The rows of a group lie close to one hidden flat surface of 7 dimensions, which passes through zero. Surfaces can cross.
Some rows, each with its group after it:
[16 21 -8 -3  2 -4 -1 -4 -4 -2 15] | B
[  2   6 -10 -16  15   4  34  -9  14  47  16] | F
[-29   3  17 -13   0  44   6 -21   1  -3 -21] | T
[ 15  25   0 -10  13  11  -3 -26  23  -2  -3] | B
[  1  14  -1   4 -25 -41   0 -16 -23  17 -23] | H
[  9 -25 -12  19  -8 -37  -1  20  11 -17  -5] | F
[-18 -13   2  -9   9   0  -3  -1 -14  -3  -3] | B
[ -6  -9   1   2 -22 -18  19 -12  -4  19 -34] | H
[  4  16  -3  -6   5 -17  17 -19  -9 -51 -42] | T
[-26 -11  12   1  19  19  18 -24  -8  -5 -42] | D
[  6   1 -16  23   7 -35   6   2   3  17   3] | F
[-14  23 -27  30 -16  -1 -19 -33   4  -8  27] | H
[  2   2 -28 -16  37 -41  -6 -22 -19 -16   6] | J
[ 20  23  -9   1  10   2   0 -18 -15 -10   9] | B
[ -1  21   3 -36 -27  18 -33 -28 -22   6  15] | B
[-26   4   5   3   5  14  -4   0   5   1   2] | J
[ 17  -5   6  23   1 -51   5  51  38  18  -8] | B
[-30 -11 -10   0 -13 -10  -6 -27  -3 -29 -30] | F
[  1  -9   4   3 -36  15  25  20  33   1  -1] | T
[ -6  26   3 -44 -26   3 -31   1  -2  10  45] | D
[ 0 -2 -3 14 15 27 23 -2  8 24  9] | J
[ -5  28   5  -4  -2  -4   5   0 -31 -41 -10] | T
[-14  16   4 -24 -27  13 -13  -2 -10  12  17] | H
[ 19   0  11   7   6  16  55   9 -28 -20 -31] | F
[14  5 15 -8 14  1  8  3  1  7 -9] | T
[ 16  -9   8  -9   7   0   2  -5  -9   0 -23] | B
[-26  17   6  36 -39 -28 -17  38   1 -22   5] | J
[ -3  -9  25 -21  28  32   6   3 -18 -10 -18] | H
[-37  16 -25  -2 -28  -5 -17 -14  -3   3  43] | J
[  0  24   4 -25  -3 -10 -17  -6 -15  -6  14] | D
[ 17  15  10 -30  -1  -2   5  47  -2  -5  43] | T
[ -2   5  11  34  41  -9 -33   5  21   3  -8] | D
[ 15  37 -19  15  30 -25 -31 -15 -10 -25  25] | H
[ -5  -2   4   2  11   2 -24  -7   6  -5  -7] | F
[ -7 -14  -6  30 -31   2  16  26  15  -3   8] | T
[-12  -7 -22 -23   6 -29  -2 -18  13  12   9] | F
[  6 -37   0  26   5  10  -2  12  20  54  12] | T
[ 10  10 -28  11   3 -12   9 -11 -11  22  38] | J
[ 18   4   6 -27  39 -11 -15 -11 -10 -13 -11] | D
[-31   0  23 -51 -26  17 -34  -1  19   5  -6] | H
[-27  22   0   1 -26  26   0 -18  -3  17  19] | F
[ -4  29  14   0 -29  14 -21 -22 -11  -2 -11] | J
[ 8  5 -3 10 22 -6 13 -3 -2 -7  2] | B
[-19  12  22  29  17  -5 -21  -2  -9 -22 -28] | D
[-16   7  -7  20   8   7 -21 -23  22  37  12] | D
[ -4 -13  -6  -8   7  -3   6  35  21  11  37] | J
[  2   2  11   5   1   0 -31  32  28   2  25] | D
[  1   6   7  32 -13   8   4  24 -13 -12  11] | H
[ 30  21  27  -8 -35 -15 -25   9 -13 -11 -25] | J
[  8  21 -11 -44  12  -2  48 -19  -7  34  14] | F
[ 10  -7  16  -6 -27 -12  20  37  -6  21  -2] | H
[-43  -2   3  17 -14  25  23 -32 -13  16 -33] | D
[-16  26  33 -15  10  36   7   6 -22  -3 -11] | T
[-16   7 -11  11 -30  -9  -7  10 -20   3  24] | B

New rows. What belongs after each?
[ 32  -4   1  23  20 -23  28  42  59  13   0] | B
[-36   4  37 -11  19  24  -7  -1 -10 -17 -40] | D
[-48   7 -16 -11  27 -20 -11 -20 -48 -16   7] | B
[-17  -1   7 -22  21   8  36 -29 -28  17 -33] | D
[10  4 -5  7 -9 21 11 -3  0 -5 11] | B
[-23   5  21   3  16  27  13 -14 -14 -18 -37] | T
[  3  11 -18 -10 -22  -5  14 -26 -22  13  12] | D
[  2 -32  15  18 -12   4  44  22 -13  12 -38] | H
[  9 -10  13  25  -5 -15 -54  22  -8 -45 -10] | F
[-11 -18  31   1  10  16   2  18  20 -19 -40] | J
[  9  12 -16 -11  -8 -17  22 -25 -33   9  -6] | D
[-13  -3   0 -21  14 -16 -12   6 -10   5  10] | B
[ 14  31 -17 -12  15  17   7   0  40  -1  45] | B
[ 10 -14  12  21 -36  -6   1  15   5   8 -22] | B
[ -6  -4  -3 -11  16   9  20 -41 -28  12 -24] | H
[ -9 -16 -17  15 -28 -23  18   7   0 -26 -18] | F
[-17  -7  16  26 -36  -5  13  14  -9  -1 -34] | H
[  1  10   1  10   5 -13 -11 -12 -17  11   1] | T
[ -2 -16  -9  -1  -2  18  -9  -3  25   3  10] | D
[ 54   6  15  -7 -20  13  -4  -3  10   7 -14] | B
[ 11  24  -1   7   8 -28  -6   1 -14  23  12] | D
[ 13   8  -9   0  -5 -11 -25 -12  -3 -24  10] | D
[ 13  -3   7 -26  35  28   7 -16  33   0  -6] | B
[ 16  -1   2 -28  27   2 -25  -3   9 -17   7] | D
[20 -4 -9 16 -2 31 26  6 20 -6 16] | B
[  6  17   7  12 -21   2  -1   6 -23 -24  -6] | F
[ 27 -22  18  -1 -32  38  17  15  22  21  -7] | J
[ 14 -17   3 -17   7  11   1  20  20  -6   7] | D
[-14 -26 -14  18  10   3   0  -4  -4 -16  -5] | T
[-16   1 -22 -33 -26 -10  14 -16   0  -2  10] | F
[ 16   4  13   9 -15  -4   3  26   4   5   0] | J
[ 34  13 -15 -18   8  -8   0  13 -11  21  51] | H
[ 30  -7 -17  20   4 -18 -32   7  17 -33  15] | D
[  3  13   8 -17  -8  -1  15  -6 -37  19  -2] | H
[ 10  -7 -15   4 -24 -11  19   2   9  23  19] | H
[ 11  -3 -18   9 -16  -3  -2   3  20  26  35] | D
[-15   8   6 -32  -1  27   8 -26  -6  -2  -7] | F
[ 10   6  12  25  21  -5  -5   3 -23  22  -5] | T
[ 15  19   7  27  -1 -33   5  13 -35 -35 -26] | D
[ -5   4 -13 -26   5  -8 -20 -18   1  -3  14] | T
[-17   6  24  -7 -19   3  29  20 -27  -8 -21] | D
[  6  -7 -20   4   2   3  -5 -19  26  45  30] | D
[ 37  34   5 -51  32 -10 -18   3  38  18  33] | B
[ 14  30  10  18  14 -16 -28 -22 -29  58   2] | T
[-23  -2  -5  -8   0  21 -20 -26  19 -13   1] | H
[ -2 -19   3  10  22 -11  10 -12 -52 -17 -27] | B
[  6   2  -8 -23  19   4   1   4   5   1  19] | B
[-10   3   2   5  20 -35  -8  38   8 -12  14] | J
[  4   6  13 -47  25   1 -27 -23  -9   6 -18] | B
[-18 -35  11 -44  29  37   0 -13  -7  -4 -17] | B
[  8 -14 -22   4 -31 -15 -18 -15  32  32  16] | T
[-18 -23  -8  32 -19  11  27  33  16   0  20] | B
[ 25  19  -7 -41  38  12  -3   1   5  42  55] | J
[  4   5  -8  31   9   5  15  -4 -22 -12   1] | H
[-26   3 -15 -25  34  28   3 -26 -19 -15  23] | B
[ 27 -14  24 -32  21  10  11  46   2   6   6] | H
[ 14 -10  -5  -5  -3  -8   3  -8  -7  -7 -12] | J
[  8  31 -14 -12  -7  -1 -16 -13 -26  -5  34] | B
[  7 -10 -14 -34  24 -29   1  -8   4  -6  -4] | F
[ -5  -4  -8  23  19  -4   1 -14   8 -18 -17] | H
[ 2 -1 -7  8  2  4  2 -8 -2 -1  3] | H
[ 27  22  38 -32  33  13 -15   9   1  10 -18] | J
[ 19  -1 -22  -7 -10 -22  -1 -22 -19  -3   4] | J
[ -3 -27  -3  28  27   4  -5  15 -15  15  10] | T
[  6  35 -14  32  12   8  17 -32 -22  36  20] | J
[-13 -33   1  13   3  22   1  14  44 -11 -12] | H
[  6   5 -17 -12  21  -2 -23 -46  -4  -4  -3] | D
[-13  -8 -18 -23   3  -9  43 -22  -3   6 -15] | F
[ -2  26 -13  15  -8  -8  -3 -30 -25   7   4] | J
[-20  -8  -1   2  -1  27  41 -21  -1   5 -24] | F
[ 11 -21  -8   0  28 -11  18   0   1  -6 -16] | J
[ 26  21  15 -23  31  16  28   3 -19   8  -5] | F
[  5   6  -7   8 -48  25   5   5   8  25  31] | J
[  0 -52  -5  -9 -33   6  21  46  37 -24   7] | F
[  1 -24 -14  -6   1  23   3 -32   7 -17 -18] | D
[-24  31 -11  -2  29 -15  -9 -17  10  -8  10] | B
[-47   2  -3  -8 -25 -16 -25   2  -7   8  13] | B
[-25 -20 -44 -11  23 -35   3  -2  -1  -9  38] | J
[ -2 -17   2  19  32   0  -9 -10   8   3 -24] | F
[-10   8   7 -13 -25  -8  -9   0   3   9  -2] | H
[ 22   0 -12  -7  19  13  16   9 -12  -7  30] | B
[  3 -18  -2  -3  29 -29   9  37  15   7   7] | B
[ 12 -18 -12  27   4  -2  15  11  13  -1   5] | H
[ -8  16   3 -18 -24   3   3  -3 -21  -3   6] | D
